The rows of a group lie close to one hidden flat surface of 9 dimensions, which passes through zero. Surfaces can cross.
Known rows, each followed by its group:
[-33  23   9   5 -18   4  21 -18  11 -32   6  49   2] -> z23
[ 30  32  22  -2  18 -15  32  45  25  14   3  27  13] -> z830
[ 41   1 -48 -21 -11 -21   8  -1 -23 -40   7  -1 -15] -> z23
[ -4 -12   5  25   0 -15   5  11  -4  14  -5 -11  14] -> z351
[ 21  -5   1  17  -5 -25   5 -16 -21 -30   4   6 -14] -> z462
[-34 -40   8  46 -12  21  42  -8  13  -2  14  38  25] -> z23
[  0  55 -42 -12  22  30  11  25 -17 -12  26  30  20] -> z351
[ -8   3  11  22  16 -10 -29 -28  17   4 -20 -10 -29] -> z725
[ -5  43 -15  17  32 -37  20  14  12 -28 -22  40 -21] -> z725
[ 51  12  -2 -39 -22 -30 -20 -11   4 -23 -42 -16 -32] -> z725
[ 38  -7 -14  15 -18 -20 -17 -66 -18  -6   7 -25  23] -> z830
[ 18 -13 -36  13   9  -4   3 -20 -12 -21  21   8  -8] -> z725
[-18 -14   4  60   1   2  12   5 -10  -5  -5  27  16] -> z392
[  3  -9 -20 -18  15  -3  20  -4  23  -5  -5  35  -2] -> z830
[-24  21  20  44   1  -7  12  -8 -19 -34   4 -13 -28] -> z725
[ -9  16  53 -38 -29  -1  -4   9 -14   7   1  23  32] -> z963
[-40 -14 -30  29  13  19 -21 -20   9  19  37 -44  -8] -> z725
[-11   7 -27  -9  11 -29 -13  41  -7   1   5 -49 -36] -> z462
[  1   2 -30  -3  24   5  11   0  11   1 -49 -40 -30] -> z830
[  0  -4   8 -20  23 -13 -30  43 -19  -6  30 -26 -58] -> z351
[ 26   1  -8   3 -10  -9  -4  -4  -6 -16  46  12  -3] -> z392
[-78  36  -6  81 -25 -34 -16   3   5 -19   8  -5  -5] -> z392
[-29  10  -1  32  -4  50 -26 -46  11 -17 -56 -26 -44] -> z23
[-29 -10 -31 -42  38 -12  -4  40 -42   8 -15  32  24] -> z392
[-17  28  28 -52  -8  -1 -21  -1   7  22 -34  12  22] -> z23
[-12 -31   3 -17  15 -20   7 -27   6  -2  16  51  14] -> z351
[-27  20   3 -32   5  25   4  18 -22  17 -12  -3  27] -> z963
[-19 -11  10   7  24  16   8   7  37  36  17  15  12] -> z963
[ 10 -15 -22  79  19  25   4  47 -37   5  30  -5  15] -> z351
[ 13  34   1 -45 -14  -8  35  39   0 -31  74  10 -23] -> z392
[ -9  -5  -7 -34 -57 -34 -47  11 -32   5   1 -47  13] -> z462
[ 13  -6 -23  -3 -41   5 -15 -14 -15   6  22 -46  25] -> z725
[-14   5 -12  14  -3 -22 -16 -19  20  14 -21   0  18] -> z462
[ 18 -22 -40  10 -29  25   0  -4   5  -7  29  21  20] -> z462
[ 40 -23 -25 -33 -16  31   9   7   4   0  12  -9  -2] -> z725
[  0 -12  10  22  17  13   5  -7   3  -4  -3  18 -10] -> z23
[ -4  -5   9 -10  -8   0  -7 -10  10   1  -4  -1  -4] -> z963
[ 20  26 -19 -19 -17 -28 -21 -23 -20 -22  -5  -8   6] -> z963
[  5 -25 -10  -8  21   0  21  46 -26 -24  21  40 -19] -> z392
[ 18   2  13   6 -33  -4   3 -36  -2 -33   0  19  -6] -> z462
[-55 -11  24 -10  -8  -9 -55  -3 -29  24 -13 -32   6] -> z830
[ 32  11  21 -10 -18   8  19   6   3 -19  43 -39 -34] -> z392
[  1 -20 -27   1  -7 -38 -26 -38   2   1   8  17  17] -> z830
[-37  21  -3  23  11   5  11   3   2   1  14   7   9] -> z725
[ 40   8 -62 -32  14  -5 -23  -7 -37   0 -38  11  37] -> z23
[  5  14 -29 -30  44  -2   5 -12 -31 -13  32 -14 -18] -> z462
[-42 -38 -13  19 -23  -5  26   7  12  21  -5  -2  39] -> z23
[ 11   1 -29  24   6  13  25 -15  28 -10  -9 -25 -25] -> z392
[ 26  -3  12 -39  28 -11  -6   0  -1  19  -9  16  11] -> z351
[-12  18  20 -36  -6  10  -2  -3  -7   7   4   5  15] -> z462
[-43  -4  29 -25   8   8  -4  19  15  29  -4 -23 -12] -> z963
[ -3 -12  31  13 -28  34  26 -26  14 -22  33  41   1] -> z23
[-15   3  20   9 -11 -13 -19  12 -14  -5  10 -19 -18] -> z392
[-46  -1   0 -12  45 -32  64  15  -1  -9  -2  -2 -17] -> z351
[ 36 -28  13  27 -22  33  22 -28 -26 -48  20  10 -25] -> z462
[ -8  19  19 -15  -6   1  23  14   5  -8   7  -6 -15] -> z830
[-42   7  32 -15 -34   7  42  -4   2 -32  60  23  -7] -> z963
[ 32 -19   4 -40  11  -6 -15   4 -16  14   7  41  34] -> z392
[ 14  14 -34   4  13 -41  24  -6  12 -10   5   6  10] -> z830
[-23  45   2   6  40  23   4  22 -21  11  -4  17  20] -> z23
[-23 -52  -3  30 -17 -13 -22  -6 -11 -12  59  52   8] -> z351
[-43  25  42 -28 -13  15  -8 -14  -6  12  10   1  17] -> z725
[ 17  12 -33 -28 -29 -22 -13   0   2 -15  23  18  12] -> z462
[  7  26 -53  21 -52  24 -30  11  13 -14   1 -35 -12] -> z830
[ 20  -2 -34  20 -35 -24   3 -60  28  -4 -26  24  47] -> z351
[ -3   3  14  -3 -16  -3   9  -1  -3 -13   8  10  -2] -> z963
[  9  -3  34  -4  15  50   7  43 -34  26 -19  21  39] -> z963
[-23 -15  15  33  13 -20   6  31  52  28 -17  -4 -21] -> z963
[-23   4  14 -18  -2   0 -21  -2   9  12  -5   9   2] -> z351
[ 40 -57  -6  17  21  12 -30 -31   8  11 -21  18  -8] -> z830

New rows, each followed by its group:
[-42  49  -8  68  -7   4 -26 -30  25  13  -4 -41   2] -> z725
[  6  73 -19   0   4   1  22  24  28  -2 -22   2   9] -> z963
[ 19  -3  48 -29  11  35  18  -4 -34  -6  13  22   7] -> z462
[ 10 -12  11 -14  -8  17  14  -5  -5  -5   6  21  10] -> z23
[  8 -23 -20   6  16   0  -6  -3  -2  -1 -15  10  -6] -> z392
[  1 -60  12 -55  46  -5 -23  -3  12  17  -9   5 -50] -> z725
[ 53 -57  -6  27  21 -36  14  26 -19 -14 -21  28 -10] -> z725
[  8 -10   9   2 -13 -32  26  -5  -3  12   4  18  52] -> z351
[  7   9 -21  -5   6 -23   5  -7  14   0 -10   1   4] -> z830
[-17   8 -18 -26   2 -24 -12  31  43  10 -20  19 -18] -> z830
[ -4 -34 -46  10  16  31  10 -18 -26   2   6  23  40] -> z963
[  8  -7  -4 -33  13  -3  -3   9  12   8 -10  12  -7] -> z725
[ 31 -31  11   0 -14  14 -39 -32 -16 -15  18   4 -25] -> z392
[ -6  19   4   9  -9 -21   0   1   7  11   3  -8  21] -> z392
[ -1 -31 -11  -1  28  27  20   6  11  -4  -8  40 -11] -> z830
[  9   0  11  25 -14  28  -1   3   0   1 -16 -35 -13] -> z351
[-32  -4  46 -45  38   2   2   8  11  33 -33  -3  -9] -> z351
[-17  -8 -21 -32  17 -10 -18 -13   2  10  19  -4  -3] -> z725
[  2  18  13  -5  -3  18  13 -27  63   2  17   8 -24] -> z963
[ 68 -14  22  -6 -17 -18  -6 -16 -11 -14 -37  38  17] -> z725
[ 12   3  43 -24  -9  50  35   9 -24 -21  28  34   4] -> z462
[  4  15   8 -18 -12 -19  -4  17   9  -3  -5   3 -10] -> z462
[-43  -1  11  -2 -10  13 -10  19  18 -33  -9  26 -64] -> z392
[-53  10 -20  -2  25 -47 -22  37 -11  12 -51 -64 -37] -> z392
[ 44 -23   5  38   3 -16  16   5  -4  10 -28 -56  -8] -> z351
[ -4   5 -12 -37   0 -35   0  26  -6   3 -24 -18  -3] -> z23
[  1   3 -14   3  -6  34   7 -14 -14 -16  -6   1   2] -> z23
[ 23 -20 -20 -44  26 -13  -7  18   4   6 -18  11 -16] -> z392
[ -8 -30  10  19  14  20   6 -11 -11  -4  22  10  -7] -> z725
[  7 -64 -35  21  22  31 -18 -25   4  19  37 -18  -6] -> z725
[ -7 -13  -8 -34 -15 -30   8 -71  -1 -28   9 -15 -12] -> z830
[ 24 -12 -57 -57  34  -6   4   9 -11   1   0   5  -1] -> z392
[ 14 -29  14 -53  34   7  21  61 -62   1   2 -23 -17] -> z392
[ -5  -9   3  -5   3  39   2  -3  19  12  -2 -10 -14] -> z462
[-15   4 -16  36   2  58  31 -50  13   7 -33 -11  31] -> z392
[ 26  20  23  -4   8 -23  15   9   8   9  -1   3  14] -> z830
[-36 -15 -15  23  11 -33  -9 -11 -36  -5  25  -3  17] -> z830
[ 25 -37  -9   2 -48 -11 -13 -28  20   1  15 -35  -7] -> z23
[  4  15  -4  -8  -4  -5  -6   3  14   9 -15  -2   3] -> z725
[-25 -28 -46  -5  -1 -21 -16  -9 -26  -3 -25 -19   7] -> z963
[ 70  20 -13  -5   3  -9 -20  -5 -15  -9  62  -5  -1] -> z23
[ 13  31  -6  15  24 -12   0 -14  28  -6 -30  54   3] -> z725
[-21   3  -5  -7  20   8 -12 -22  18  29 -15  -7  17] -> z462
[ 59  12   7   3   2 -53 -15   6  39  16  -3  16   8] -> z830
[  5  21  24 -24  -6 -14  12  29 -12 -26   6 -19 -45] -> z462
[-29  37 -38  -5   6 -15  28  11  12   1  11  15  33] -> z392
[ -4 -21  -9 -13  13   1  22  22 -15  -1  20  18   9] -> z725
[ 29 -39   6  43   5  31   6 -13   0 -13  22 -25 -42] -> z23
[ 18 -11   6  15   3  11  18  -2 -16   5  11   6  27] -> z392
[  5  13  32   6  28  38   5  51   4  29 -27 -25 -17] -> z963
[ 35  31   9   0 -31 -22 -15 -25   5   6  52 -26  23] -> z392
[-14  14 -24  42 -41 -14 -27 -16  27  -5 -45 -59 -22] -> z351
[ 20  25 -18 -13  -7   4 -14  -8   6   4  -6  10  17] -> z351
[ 33 -36 -13  68  10   9  17  -8  -6 -18  10  -2 -15] -> z392
[-10  21  11 -24  -4 -22  34  73 -29 -32  66   4 -31] -> z392
[  0  -2   5   9   8 -33 -13  11 -30  28  -4  -7  46] -> z392
[ 19  -8  13 -18   6  13   1 -20 -24 -16  14   2 -12] -> z462
[ -9 -14  10  -7  24 -26 -29 -16  33  40  30   8  12] -> z963
[-14   3  -5 -23  -3  30   1  -6  -7 -16   8  -1 -24] -> z392
[ -8  24  22 -50  -9  23  54  62   0   2  -1  41  25] -> z725
[ 19   2  24   7 -29 -54 -25 -22  48 -16 -11 -26 -62] -> z963
[-12  22  23 -21   8  19  19   8   9 -10   2  -2 -28] -> z462
[-15   7  20   2 -34  20  25 -26  14 -34  25  46  -1] -> z23
[ -7  33  16 -58 -22  16  22  32   7   4  -7   5  14] -> z725
[ -7 -30  -4  14  -9   3 -40 -24  10   3   6  27  -4] -> z351
[-24 -19 -42  25 -11  42  26   2 -24 -12 -17 -31   4] -> z23
[-39  40 -43 -21  32 -19  -5  10  11  33   2 -10  33] -> z963
[-21   7 -20  26 -29 -16   8  -2  -1 -14  16   8  17] -> z351
[-23   7 -15 -17  12  -3   1  28  21   9 -23   6 -12] -> z830
[-57  15  45  56 -31 -35 -40   5  23  -2 -24  -4 -29] -> z392
[ -6 -28  -8   8  41   9  15  25  10   8 -12  33 -13] -> z830
[ 19  16  -7 -26 -74  34 -30  15  52 -11  30  53   0] -> z830
[-39 -13  -1  -6  30  -4   5  12  -1  10  19   9  -7] -> z725
[-21  36  -6  25  -6  34  11  23  37  17  -9 -22  -2] -> z725
[  5  48 -25  -4 -20  27   0  11  45  14 -14 -23   4] -> z725
[-42  -7  36   6  46 -25 -11  29  24  31 -30  11 -21] -> z725
[ -9   4 -18   7   0  -7 -11 -11  -1  -1   5  24  19] -> z392
[ 20  -7  53 -14 -18  12  -7  -9  15  16 -24  41  29] -> z462
[-11   7   1 -11  -2 -19  -8  -6   9  13   7  18  28] -> z963
[ 31 -20 -14  -4 -25  21  11  17  -4  18  12   7  47] -> z725
[ -3 -25 -28  15  47  10 -12   1  -3  19  15 -31 -20] -> z963
[ 21 -29   7  35  49   6  18  13 -35  -3   8   0  -7] -> z462
[  7  16  26 -15  12 -14  -2 -12  16  -9 -21  -4 -33] -> z462
[ -2   2   4  -2  12  41  14 -22  36  26   2  56  46] -> z462
[  2  15   6 -20   5  24  50  19   9  -2  10  17  15] -> z392
[ 49 -22  -5  47   9  -4  -9  13   8  -6   6  -9 -32] -> z830
[ -4  21 -38 -18  -8 -11  15   9 -13 -24  21 -16  -7] -> z725
[-13 -16 -14   4  21   1 -11  30 -19  21  -2 -45 -11] -> z462
[ 28 -18  40 -24  -2  -4  20  -5  -7  16   2  13  33] -> z351
[-11   7 -25  23  -1 -10  -1   2   4 -23  11 -23 -37] -> z392
[ 39  26  18 -15 -24  31   8 -24  10 -23 -20  18  -7] -> z725
[ -7 -28  23 -16 -17  20 -32 -10   8   3   1   9 -19] -> z830
[-19  -1  30  64  -6  30  28 -16  -6  18 -30 -25  35] -> z392
[ 92  32 -22  18 -53  17  11 -11  12 -31 -35   9  18] -> z725
